The rows of a group lie close to one hidden flat surface of 7 dimensions, which passes through zero. Surfaces can cross.
Some rows, each with its group after it:
[  3 -19  -3   9  -6 -25  21  -2  -7  18  -2   7  15  -7] -> (3)
[-14  20 -16   2 -10   5  16  15 -12  11   5  -9  13 -13] -> (3)
[-11  13   1 -16  -9  -5   8 -12 -21   6   5  -3  -1  -1] -> (2)
[  0  21  -3   1   6  17 -20  13  15  -6  -7   0   7  -1] -> (4)
[  6   8  29 -16   1 -21 -12 -23   1  13   4  11 -12   7] -> (4)
[ 13 -29   9  12  11   4  17  -5  -1 -19  21  -8  -7  24] -> (4)
[-20  -6   1   7  14  -5   8  10 -11   0   2  -6   1  -9] -> (3)
[ 11  -6 -15   4 -22  21  19  16 -22   1   7  -5  22 -23] -> (1)
[  9  -9  13   4  -2  21 -21   5  13   7   0  23   5 -22] -> (1)
[  9   4  -7  -1  -6   0   6  -6   4 -12   6 -17 -26  24] -> (0)
[ -8  30  12  -9  23   1 -20  -7  10 -16   2  -7  -1  28] -> (3)
[ 20 -22  -2   7  -6  10 -10  14   1 -14 -17  -3  -3 -17] -> (3)
[-18  -8  19 -10  11  24 -15 -19   3  -4  16  25  -2  -3] -> (1)
[  9   1  -7   2   2 -14  -3   2   8   5 -18   7  30   3] -> (2)
[  4 -16   1  -8  -8  28   9  -5 -24 -26  15 -14 -15  -2] -> (1)
[ -3  -5  12 -17   2  10  -2 -27  -8 -11  15   8  -4  15] -> (4)
[ -1  10  23  -8  17  13 -14 -12   5  -5  17  13  11  12] -> (2)
[ -6  18  11 -14   1 -12 -27  -5   5   3 -20  -4 -32  -5] -> (1)
[ -9 -17  10  14  18  -9  -7   6  13  -2  -5   2 -17  -2] -> (0)
[ -5  -8  12  -9   5  -1   5 -16 -13  -3  12   6   1   4] -> (2)
[  0 -11  24  12  17  18 -10   6  15   3  20  20  10  -7] -> (2)
[ -6  23   0 -12   1  30 -11  -7   2 -10  13   3   9  11] -> (1)
[ 10 -35 -11   8  -2 -21   6   0   1  -2 -23   6  12  -4] -> (2)
[  4 -37   6  18  16  -2  17  -2   0 -19  14  -5  -6  16] -> (4)
[  3  -9   9  -5  12  10   6 -14  -6 -20  17   0   9  24] -> (0)
[ -5   9  12  -2  13   6 -17  -8  19   4   4  17   7   8] -> (1)
[  9   9   1 -14 -17 -22   8 -17  -9  21  -3   7   9   0] -> (0)
[  3   8  -3  -2   0 -34 -11   6   4   9 -35  -7  -5  -5] -> (3)
[ 13   1  -9  10 -14 -10  -6  19  11  12 -19  -5 -12 -17] -> (1)
[ -5  21 -14 -18 -16  -9  15  -8 -23   3  -2 -17  -2   6] -> (2)
[ -1  33  -3 -20 -19   5 -14  -7  -4  12  -6   3  -7  -9] -> (4)
[-11 -15 -10   9  11   9  13   8 -12 -18   2 -11   5   1] -> (0)
[  2   0  -1   3  18 -19   5  -6   3 -22  -3 -22 -13  37] -> (3)
[  1  -5  15 -13   3  -2  -7 -22  -1  -5   4   6 -15  10] -> (0)
[ 24  11   7   7 -10   3  -8  18   8  16   1   5   8 -17] -> (4)
[ 13  16  -5  -8 -20   6   5   0  -7  10   6  -3   6  -5] -> (4)
[-23  33 -12  -7  -7  19   5   5  -8   6  16  -8  -6  -5] -> (3)
[ 10  12  11  -2  -5  15 -22   4  16  10   1  18   3 -13] -> (0)
[ -9  10   0 -20 -16   7 -10 -11 -13   1  -6  -3 -26 -12] -> (2)
[-14  24  -4  -4  22  -1  -9   2   1 -20  -7 -17   5  23] -> (0)

New rows, each followed by its group:
[ -1  -9 -13  12 -11  36   7   5  11   0  20  14  13  -6] -> (1)
[ -5  19 -22   3 -12  17   7  22 -11  -3  -2 -18   3 -12] -> (3)
[ -1   6 -14  21  13 -10  10  22  13  -6  -3 -19   2  14] -> (0)
[-11   5  -4 -15 -13   4  -1 -10 -12  10  -3  10   3 -14] -> (4)
[ 17  -3  -1  -3 -16  -5  -5  -5   6  13  -8  13   7  -8] -> (3)
[-15   2  -8   3  15  26 -12   7   7 -19  -2   2  12   3] -> (4)
[ -2 -19   7  -9  -1 -20  15 -23 -18   0   5   3  -1  10] -> (0)
[ 19  -2  -3   1   0 -21  -9   5   6  -3 -25  -7   3   5] -> (3)
[ -1  24 -19  -9 -15  34  -6   8  -3  -3   1   3  22 -12] -> (4)
[-14  19   2   0  -6 -10  13   9 -13  22  10  -5  -5 -14] -> (2)
[  3  12  -7   1   0  14   4   2   3 -16  13 -19 -12  21] -> (2)
[-17   0  -7  -1  -5  -5  -3  -4   7  12  -7   4 -21 -10] -> (1)
[ 11 -23   9   2  -1   4   9 -11  -4 -14  17  -8 -29  13] -> (4)
[ 15  18  -3   3   3  17 -19   7  26  -6   1   1   2  12] -> (1)
[-17  -8 -11  -8  -8  16   7 -11 -11 -16   7 -15 -42   2] -> (1)
[-7 32 -2 -5 13  0 -2  1  2 -4  6 -9 17 18] -> (3)
[  1 -28   2  -4 -12 -30  28 -18 -22  15   2   5   1  -4] -> (0)
[  1  -6  -5 -19 -13  -5  15 -18 -30   0  -1   6  28  -4] -> (2)
[ -5 -12   0  14   7   8  -9  -2  32   8   6  21  -2   5] -> (1)
[ 23 -25   0  13  -7  19   8  11  -3 -14   9  -4   2  -5] -> (1)
[ -9 -29   0 -10  -5 -17  14 -21 -23  -3  -5  -2 -17  -3] -> (2)
[-32  19  -9  -9   1  -5  -5 -13   9  14  -1   8 -11   3] -> (1)
[ 20 -11  13  -3   2   3 -15  -9  12  -5  -2  16   9   5] -> (3)
[  3  -4  -6  13 -16  -2  -2  21   6  27 -11  12   3 -38] -> (0)
[ -4 -25   4  15  14  11   6   8  -2 -10   7   3  10  -5] -> (0)
[-13  16   6  -7  20   2 -14   1  -1  -2  -7   5  25  -1] -> (0)
[ 13   7 -14   6 -12   1  11   5   7  -5   6 -20 -17  18] -> (0)
[-11  20   8 -14  12   4 -24  -7   6 -10  -7  -2 -13   8] -> (0)
[  3 -11   5 -13 -10  12   4  -3 -32 -17   2 -14 -17 -13] -> (1)
[  2   9  -1   0  -5  -5 -23   3  20   4 -17  -4 -33  -4] -> (1)
[-19  -7  10   6  21   7 -14  18  -7  -7 -11   0   2 -24] -> (3)
[  0 -17  -9  -3 -16  -3  31 -11 -25   5  13   2  14  -1] -> (4)
[  1 -21  13   9   5  15   4   2  -1  -1  18  12   4 -10] -> (2)
[ -2   4  -3 -22  -7 -10 -19 -18  -3  -5 -25   1 -11   1] -> (2)
[10  4  9 -5 -4 -1 -9 -7  7 13  0 19 17 -4] -> (3)
[  2  -5 -17  13  -6  12   2  20   6 -16  -5 -23 -29  -2] -> (4)
[-18  -1   5 -14  -1  -6 -11 -10 -12   0 -14   2 -18 -14] -> (0)
[-11 -23 -16  19   1  -7  18  -2  17   3   7   1 -14  14] -> (1)
[-21 -21  20   2  23 -14 -17  -9   9   4 -11  19 -11  -9] -> (4)
[-11 -14 -12  -6  -3  29   7   1 -24 -25   5  -9  -3  -9] -> (0)
[  4 -14  -9  18   1 -22   8   8  16   8  -9  -5 -14   6] -> (1)
[  3   5 -12  -3  -9  15  13  -8  -1 -15  19 -16 -15  24] -> (3)
[ -5   5  -1  -4   2 -11   2  -4  -4  -1  -4  -6  -1   7] -> (0)
[ -2  19 -12 -19 -12  20   4 -14 -12 -10  11  -3  14  13] -> (4)
[ -7 -19  14   9  20 -28   6  -9   7  10  -1  13   6   9] -> (1)
[  6  -3  13   2  14 -10 -10   3   5   3  -9  13  25  -3] -> (3)
[  1 -14   0   8  11   9   5  -3   5 -25  11 -15 -24  23] -> (0)
[ 18  33  -8  -6 -10  13 -18  13  11  -6 -10 -13  -3   5] -> (1)
[ -2   6  -1   2  -5   5 -16   6  15  -1  -8  -6 -39  -6] -> (0)
[-15  10 -14  -3  -5 -15   8  -2  -1   7  -7  -9 -10   3] -> (1)
[ 11 -16  -8   9  -3  16  -1   6   8 -14  -1  -1  -3   2] -> (2)
[  4 -10  20   1   6  -7 -17  -4  12   1  -4   2 -37  -4] -> (4)
[  5  14 -11 -19  -6 -15  -4 -14  -6  -4 -21  -4  16  14] -> (2)
[ 19 -11  -6 -14 -39  -6  17 -21 -14  10   7  -3 -30  -1] -> (0)
